There are 3 nested groupings, the coarsest first. Each group lies inside one group of the grouping before and may be the whole of it. The rows also spread widely along 12 directions, which tell nothing about the answers.
In the rows, zero is written as 128.
Known rows, each followed by its group in each grouping:
[115 143 109 134 107 181 129 154 160 124 134 151 158 145 108 159 153 167
 128 143] => Q990 Tozo fes
[131 113 106 145 134 142 180  83  82 179 105 166 122  95  94 127 136 122
 127 112] => Q990 Tozo mobi
[ 92 143 160 126 179 118 142 123 165  95 124 121 139 125 116 136  78 163
 182 119] => Q744 Punum ges
[195 140  79 172 109 127 133 156 148 142 168 166 155 113 103 104 111 197
  97 126] => Q597 Nive Tor
[111 101 125 128 112 131 133 143 116 112 152 167 146 200  72 188 119 138
 116 203] => Q990 vom fol
[180  84  95 151 131 114 144  86 135 190 109 156  65 177 155 108 132 154
  73 180] => Q597 zevi zut
[131 109 154 101 117 101 168 129  84 131 124 157  53 128 129 156 128  81
 116 147] => Q990 vom mele
[ 76 122 164 145 158 127 115 100 147 108 112 127 122 179 147 134 151 154
 200 158] => Q990 vom kodib
[143 106 111 163 125 101 169  84 123 160 111 152 108 139 112  95 107 126
  95 132] => Q149 Ruv sepe
[149 102 139 151 102 146 138  92 160 169 125 151  87 147 169  67 196 145
 105 124] => Q149 Fuzi loma
[159  81 157 126 127 133 164  98 136 190 108 163  79 172 114 108 136 138
  97 154] => Q744 kudof paba
[160 132 127 145 104 116  68 150 108 119 143 119  87 168 163 141 208 147
 159 150] => Q597 Nive kofu
[160 101 128 129 177 146 135  99 111 121 164 140 100 128 171  91 129 121
  96 161] => Q990 Lavak gud
[ 99 170 110 157  91 146 140 128 192 165  33 124 139 131 130 107 148 155
 134  81] => Q149 sese kerim
[ 93 111 140 181  87 121 117 101 106  83 152 132 178 176 143  95 160  87
  88 160] => Q744 Punum Mos
[205 119 141 146 111  73 166 114  87 166 142 166 109  79  93  78 119  97
  95 102] => Q597 mav gep
[128 170 152 158 113  90 104  92 190 110 143 110 194  83 133  60 136 121
 128  53] => Q149 Ruv zopa
[113 125 168  89 128  79 128  92 188 130 178 143 123  86 122 147 124 144
 158  80] => Q744 Punum Ruk
[102 143 137 107 150  97 101 115 149  84 165 107 147 126 120 185  91 108
 141 153] => Q597 mav lesut
[ 83 101 154 172  95 117 154  83 132  88 163 172 132 162 147 120 162  94
 118 160] => Q990 Tozo mafa
[146 112 185 113 149 102 151 101 126 132 154 147  90 104 114 110 133 111
 149 113] => Q149 Fuzi bazi
[121 122 131 102 168 140 105  95 140  98 205 134 161 104 120 167 130 152
 158 141] => Q990 nirok doko
[ 58 120 117 127 138 131 118  95 161 123 135 124 110 148 128 192 151 165
 185 147] => Q149 Fuzi ref
[ 87 146 114 170 108 162 118 147 138 133  47 119 152 202 103 151 148 135
 150 163] => Q597 mizib Razuz
[148 147 156 169 136 130 104  72 118 158  99 112 199  90 119  53 171 102
 161  64] => Q597 Nive mas
[ 72 110 108 146 126 101 142  79 112 103 175 137 112 112 166 169 150 116
 137 130] => Q744 Mokaz Dil
[119 133 126 148 128 135  98 113  95  83 166 121 154 126 148 143 153  90
 136 143] => Q597 Nive kofu
[130 128  97 120  79  93 118 135 127 160 105 124 120 155 111 154 130 120
  64 135] => Q744 Punum Ruk
[185 142 109 159 125 164 161 115 121 180 101 141 162  81  99  47 136 135
  97  76] => Q149 Ruv sepe
[148 131 121 105  92 154  99 124 113 175 106 125  98 121 137 164 209 110
 137 107] => Q597 Nive kofu
[116 130 203 115 220 118 138  96 154  97 118 121 135 145 111 111  81 134
 194 143] => Q990 Tozo fes
[159 116 194 155 133 132 133  77 158 127 157 156 128 119 167  45 171 115
 148 103] => Q597 Nive kofu
[ 98 160  87 162 115 116  75 137 131 121  87  86 139 165 147 155 153 141
 146 149] => Q597 mav gep
[ 77 138  76 179 129 115 126  70 140 118 157 123 153  90 160 116 141 144
 137 106] => Q149 Fuzi ref
[180 148 118 113 111  99 124 146 100 158 124 115 104  84 129 118 126 101
  77  91] => Q744 kudof paba
[130 170 118 162 137  85 116 150 153 125  61 114 137 170 108 108  90 158
 121 134] => Q990 Tozo mobi
[ 73 136 163 132 147 112 127 108 121  43 159 125 141 153 148 153 105  66
 125 167] => Q990 Tozo mobi
[130 138 120 116 137 105 122  90 103 174  92 117 116  88 129 126 149 115
 151  86] => Q990 vom mele
[126 140 141 177 137 141 141 133 156 123 107 143 105 140 161  95 152 170
 176 120] => Q597 Nive mas
[130 140 124 128 195 116 147 117 143 107 126 124 139 115 114 143  37 133
 134 144] => Q597 Nive Tor
[117 145  72 155  94 112 133 148 142 121 152 142 164 118 106 145 107 170
  95 121] => Q744 Punum Ruk
[122 126 214 112 150 123 159 114 194  98 139 165 174 150  74 113  80 117
 132 137] => Q990 Tozo mafa

New rows, each followed by its group in each grouping:
[161 159 126 119 155 157 143 151 148 138 136 134 170  75  79 126  95 160
 149 102] => Q597 mav lesut
[ 60 122 100 183  94 130 168 116 108 123  86 145 167 175 101 151 121 108
  96 158] => Q744 Mokaz Dil
[104 134 129 162 106 145 134 161 156  92 135 156 123 173 130 163 150 164
 161 169] => Q597 zevi zut
[134 164 131 149 162 174 100 146  67 104 108  84 205 104 110  92 141 115
 152 106] => Q744 Punum ges
[125 124  70 169 100 128 132 111 131 128 149 135 116 138 167 106 139 132
  54 153] => Q149 Fuzi ref
[161 116 131 108 138 153 144  97 170 177 133 146 144 105  97 103 123 147
  99 108] => Q149 Fuzi loma
[140 132 141  81 130 121 147 138 133 120 154 133  54  91 143 172 134 112
 137 109] => Q149 Ruv sepe
[102 147 147  87 102  74 137 117 208 136 107 145 128 131  88 200  70 106
 111 112] => Q597 Nive kofu
[120 100 131 132 158 159 117 105  71 139 122 112  93 155 161 140 190 127
 154 158] => Q744 Mokaz Dil
[ 97 116 113 195  88  50 138  81 127 124 128 142 115 154 163 101 151 121
 102 126] => Q744 Mokaz Dil
[137 162 121 146 127  95 134 167 140 125  68 119  82 159 146 117 113 152
 114 139] => Q990 nirok doko
[198 128 140 122 152 145 133 112 111 146 177 137 163  61  89  80 139 137
 127  85] => Q149 Ruv zopa
[152 138 172  64 157 169 113 142 148 131 170 125 105  78 115 161 166 146
 181  97] => Q149 Fuzi bazi
[132 109  96 127 142  82 129  84 158 169 146 138  97 119 138 150 128 189
 132 115] => Q744 Mokaz Dil
[106 165  73 127 107 116  59 101 101 135 114  59 129  89 173 159 200  97
 133  84] => Q149 Ruv zopa
[149 113 136 131 161  86 124  96  93 119 146 125  74 119 163 136 132 105
 147 147] => Q597 zevi zut
[180 110 132  90 156 118 151  98 150 171 173 158 104  70 100 146 106 153
 136 111] => Q597 mav gep
[ 87 111 122 138 114  93 114 102 123 121 159 138 163 146  79 176 135 151
 161 139] => Q744 Punum Ruk
[109 152 148 125 124 122 114 133 191 102 119 127 150 162 150 118 108 132
 104 142] => Q990 vom kodib
[152 149 143  84 112 113 124 120 131 126 149 122 114  65 133 141 139  80
 111  80] => Q149 sese kerim
[158 148 119 135 108 163 105 146  69 127 117 113 146 111 137 126 183  74
 111 127] => Q597 zevi zut
[148 168 114 131  69 143 154 179 180 150 124 153 117  80 142 117 165 170
 102  60] => Q744 Mokaz Dil
[ 85 133 130 159 142 116 117 119  95  53 185 120 158 125 125 146 127 102
 150 154] => Q149 Fuzi bazi
[184 154 143 115 123 112 130 138  87 162 102 123 106  76 137  82 155  96
 115  77] => Q990 vom kodib
[130 136  76 107  78 139 129 140 125 176  98 126  92 118 138 174 156 133
  77 111] => Q744 Punum ges
[167 108 175 123 161  96 166  68 118 153 141 155  94  91 137  71 124  97
 123 103] => Q990 Tozo fes
[160 132 154 135 108  99 170 148 164 133 158 190 103 109 113 103 121 174
 136 108] => Q990 vom kodib
[137 140 116 173  82 122 150 177 143 114 136 171 107 147 118 142 136 166
 131 141] => Q597 Nive Tor
[131 142 128 115 160 137 123 126 104 101 152 123 156  90 118 135 116 100
 124 121] => Q990 Lavak gud
[159 111  74 129 116  89 138 141  53 148 148 135  76 119 123 173 137 132
  91 147] => Q744 Mokaz Dil
[176 134 139 125 170  91 110 108  66 158  93 100  83 116 139  98 149 109
 146 116] => Q990 Tozo fes
[120 140 171  94 159 104 121  95 171 147  85 113 100 129 137 134 126 119
 154 106] => Q990 Tozo mafa
[137 154 136  93 135 156 112 112 132 127 155 117 142  61 148 135 168 102
 137  81] => Q990 Tozo fes
[142 133 188  94 166 105 120 171  89  78 135 124 106 150  96 155 111  92
 153 162] => Q990 Lavak gud
[ 90 128 133 120 133 108  94 126 134  97 154 129 148 165 106 190 136 146
 172 161] => Q990 vom fol
[160 148 144 129  76 158 160 157 141 171 109 157 129  87 117  97 188 135
 108  63] => Q744 Mokaz Dil
[116 118 152 111 106 137  99 118 119 101 159 116 161 160 133 137 149  76
  79 157] => Q744 Punum Ruk
[153 137 156 122 108  83 158 131 189 128 124 161 105 144 128 102  89 122
  68 129] => Q990 Tozo fes
[161 159 157 116 190 120 110 139 132 101 122  99 115 113 154  95 110 135
 149 117] => Q990 Tozo mafa
[143 148 161 140 115  97 115 115 214 142 100 119 101 141 174  56 147 146
 110  93] => Q149 Fuzi loma
[ 97 164 122 164  80 115 127 148 192 117  94 133 126 149 152 125 141 141
 124 123] => Q597 mav gep
[141 127 148 106 164  96 124 121 143 123 152 136  72 121 139 152 131 163
 176 130] => Q990 Tozo fes
[ 92 140 165 149 150 107 123  94 116  92 130 122 102 122 173 115 164 108
 185 116] => Q990 Tozo mobi
[146 104 101 123 128  86  95  83  86 123 216 127 126  93 105 172 162 134
 149 126] => Q149 Ruv zopa
[114 100 117 193 167 154 140  93  81 137 106 132 138 178 110  92 142 150
 152 177] => Q149 Fuzi bazi
[ 71 111  95 176 142  90 128  86 115  90 144 138 142 177 137 147  97 138
 130 189] => Q990 vom mele
[126 144 180 142 106  54 104 110 160 116 106 126  96 164 150  99 156 111
 135 117] => Q990 Tozo mobi
[180 126 101 170 104 156 156 145 128 170 137 184 128 122  95  94 167 205
 128 118] => Q990 Tozo mobi
[160 144 147 109 125 115  92 114 139 130 104  88 133 153 143  96 132  73
  69 128] => Q149 Ruv sepe
[103 150 186 117 203 130 141 132 125  83 109  97 134 106 133 108  87 127
 193 109] => Q744 Punum Mos
[ 72 135 158 145 132 113 117 133 126  44 158 131 154 171 121 170 125 102
 155 175] => Q990 Tozo mafa
[ 83 126 113 111  86 168 129 108 164 144 101 140 152 167 133 163 141  96
  70 155] => Q990 vom mele
[171 131  79 142 114 144 144 154 171 129 179 157  94 109 158 108 124 191
  76 133] => Q149 Fuzi loma
[162 150 174 115 113 163 142 157 179 157 108 140 131 118 118  90 145 144
 115  90] => Q744 kudof paba
[ 91 131 146 146 118 151 157 156 137 112 100 157 111 177 104 164 146 150
 166 162] => Q990 Tozo fes
